The rows come from 5 hidden closed curves, with some noise, and rows from the same curve form a group. Each curve winds through 4 dimensions. The rows are also pushed far along 2 directions, which tell nothing about the answers.
Some rows, each with its group after it:
[ 26   6  10  -9 -21 -11 -25  22 -26 -44   1]	sifud
[  0  13   4   0 -11   0  -9  11  -3 -18 -19]	Kuzet
[ -8   6  -9 -10 -12  -1  -4  15  12 -21 -15]	tol
[ -4   3  14 -31   6   6   0  28  -9 -39 -18]	tol
[ 30   6 -21  25 -10  -3  -9  -8  -5  -6  19]	sifud
[-16  26  25 -38  24  19  16  20  -6   2 -17]	Feso
[ -9   7  14  -2   6   8  22   1  -4  20 -10]	tol
[ -4 -16  -3  10   8   5   1 -21   2  19  18]	Kuzet
[ 19 -25 -38  64 -42 -12  -2 -31  15  23  20]	tol
[-20 -10  -2 -15  12   2  31   7  17  12  -8]	Kuzet
[-43   3 -27  16   3  13  24 -30  35  31  -3]	sobot
[-43   7 -16  -8  20  27  44  -1  44  36 -27]	tol
[ -6  22  16 -18  12  10  -3  18  -3 -11 -24]	sobot
[-4 17  5  1 -9 -8 -2  3  0  9 -7]	tol
[-30   6  10 -24  15  16  11  11  15   8 -24]	sifud
[ 33  -7  -3  34 -33 -25 -29  -9 -19  -6  16]	Feso
[-19   7  30 -42  26   4  20  16 -11   1  -9]	sobot
[ 0  3 13  5  8  1 -5 -9 -8 20  2]	sifud
[  8   3   5  14 -11  -7  -5  -5  -9  12   3]	sobot
[ 27  14  11  27 -18 -11 -28  -5 -27 -10   0]	tol
[ -5   1   4   5   2  -1 -11 -15 -15 -18   9]	sobot
[-31  15 -22  19  -6  15  16 -13  42  45 -20]	sifud
[ 13   2  -6  44 -15  -7 -17 -31  -7  28  15]	Kuzet
[-11  -5  10 -34  10  -6   6  23   3 -25 -14]	Feso
[  6 -10  -5  11  -7  -5   8  -3   4  20   7]	sobot
[-24   5 -31  20   0  11  28  -8  46  26 -24]	Kuzet
[ 17  13  -6  12 -22  -4 -19   7  -7 -20  -3]	sifud
[ -5  -2 -31  49 -24   4 -13 -38  20  36  12]	Kuzet
[-22  28  31 -32  24  15   4  14  -8   1 -22]	Kuzet
[  1   6  28 -41  34   3  -6  22 -21 -34  -7]	tol
[-11  -1   6 -27  -3   1   6  22   2 -24 -13]	sobot
[  3  -6 -27  26 -29  -3  -2  -2  22   7  -5]	sobot
[-17  -8  -6  -8  19  -1  18  -3  20  17  -4]	Feso
[  6  -3 -20  24  -5  -6 -14  -9  13  -6  -5]	Feso
[  9  20  -2   8  -8   2 -10   3  -3  -4  -7]	sifud
[-12   2  38 -61  25 -17   0  39 -14 -38 -24]	Feso
[ 11   2  -6  42 -15  -6 -15 -30  -4  30  14]	Kuzet
[ 20 -11   1  14  -9 -10  -7  -7 -16   2  21]	Feso
[  6 -13   5   6  -4  -6   9  -3  -8   5   7]	tol
[ -9   2 -23  12 -17   6  15   8  35  24 -18]	sobot
[ -5 -16 -25   6  -6   5  11  -3  21   2   4]	Feso
[ 19  -9   4  -8   3  14   1   6 -20 -18  19]	Feso
[-18  -6  17 -24  18   7  11  -2  -6  12   7]	Kuzet
[-36   5   6 -20  28  20  31  -2  25  39 -14]	sifud
[-27  15  24 -29  10  12   3  17   3   1 -29]	sifud

New rows. What belongs after each?
[ -6  -9   3  -8   5 -23  -7   8   7 -13 -11]	Feso
[-25   2 -16  14  14 -10  11 -15  38  35 -18]	Feso
[ -5   6  -1  19   3   5   0 -15   8  33  -1]	sifud
[ -1  33  46 -44  20  -2 -10  28 -32 -24 -18]	tol
[  0  17  23 -10   1  -3 -22   1 -30 -35  -4]	sobot
[-29  -6  -1 -12  24  15  25 -10  19  30   0]	Kuzet
[-28   0 -30  19 -28   6  11 -12  38  28  -9]	Kuzet
[ -8  -8 -29  35   0  10   6 -27  30  37   4]	sifud
[ 25 -20   9  -8   1 -10 -16  10 -26 -43  12]	tol
[ -5  -7  16  -8   6   3  -6 -11 -14   9  18]	Kuzet
[ -4 -10  -4   0 -10  -1  14   4   6   0  -3]	tol
[-35   6 -13   6  -4  18   9 -19  28  36  -4]	Kuzet
[-26  20 -19 -20  -2  17  23  18  33   0 -23]	sifud
[ 20 -14  -2  32 -32 -17 -23 -15 -12   9  15]	sifud
[-41  -6  -8 -13   6  13  32 -10  30  44  -1]	Kuzet
[-13   6  -3  -8   4   8   0   5   6 -16 -13]	sobot
[ -5   9   8 -27  11  11  14  31  13  -1 -28]	sobot
[ 11 -29 -28  28 -11  -5  13 -12  22  28  14]	sobot
[ 17   4   0  32   7  -8   1 -14  -6  16  -1]	Kuzet
[ 17  16   4  17  -7  -9 -27  -5 -13  -7   0]	tol
[  1   5  27 -15  23   2   7   6 -20   3  -2]	tol
[ 18 -12 -33  64 -46 -15  -8 -28  12  24  14]	tol
[-13  11   2  -6 -14   1  13  11   7   5 -16]	tol
[ 22  -5   0  15  -5 -15   1   6  -8 -15  -5]	Kuzet
[ 29 -10   7   5  -3 -13 -18  11 -25 -44   1]	Kuzet
[ -4  -1  16 -27  16  -4  21  23  -5 -16 -16]	Kuzet
[ 15  -9 -30  42 -17  14   6 -26   9  30  26]	Feso
[  1  19   2  -3  -2  -1 -17   7   0 -16 -13]	tol
[-11   5   5 -39  -1   6  12  31   3 -27 -14]	sifud
[ 13   0 -24  26 -23  -9 -26  -7   9 -15   1]	tol
[  7   0  21  -4  16   2  -9  -2 -18   2   2]	sifud
[-21  -2   3 -37  29  22  30  15  11   1  -6]	Feso
[  7 -18  -7  -1  -2  -2   1   5  -1 -20   3]	tol
[ 22 -12  22 -14  16 -16 -16   9 -30 -28  10]	Feso
[-12  -4   3 -22  20  12  15  12   6 -13 -10]	tol
[ 15  -9 -24  48 -40 -12  -7 -18   6  15   8]	tol
[-13   8 -22  23  -4   8  13  -9  29  18 -18]	Kuzet
[ 19 -12  16 -19   7  -7  -6  12 -26 -23  16]	sifud
[ 35  -9   2   2 -18 -16 -16   9 -27 -30  22]	sifud
[-22  22  19 -29  15   2  12  11   3  13 -15]	tol
[-13  -7 -31   6 -18   5  18   1  33  11  -1]	sifud
[  3  32  31 -47  22   8   3  33 -25 -28 -12]	sifud
[ 11 -10 -28  64 -18   1   6 -36  15  42  11]	tol
[  0  17  13   4  14  -1  10   1  -4  12 -15]	Kuzet
[ 16  17  25 -13  10   5 -13  11 -29 -16   0]	Feso
[  7 -17 -13  11 -14  -3   0   1   3 -15   4]	tol
[  8 -12  20 -38  17  -7  -8  22 -22 -42   5]	tol
[ -1 -22  -8  -8  12   5  11   3   9  -8   3]	sobot
[ 44 -14  23  19  -6 -18 -23  -6 -50 -17  25]	tol
[ 13 -14 -16  20 -25  -8  -7  -2   0 -15   4]	tol
[ 19 -20  18   0   6  -8 -12  -4 -25  -4  18]	sifud
[ 39  -3   6  12 -20 -12 -32  15 -22 -34  -2]	sobot
[ -4 -21 -45  46 -31   0  11 -23  36  22   6]	tol
[ 46 -15  21   5 -11 -22 -27  10 -43 -27  18]	sobot
[  2   9 -23  54 -27  -6 -15 -35   8  21   6]	sobot
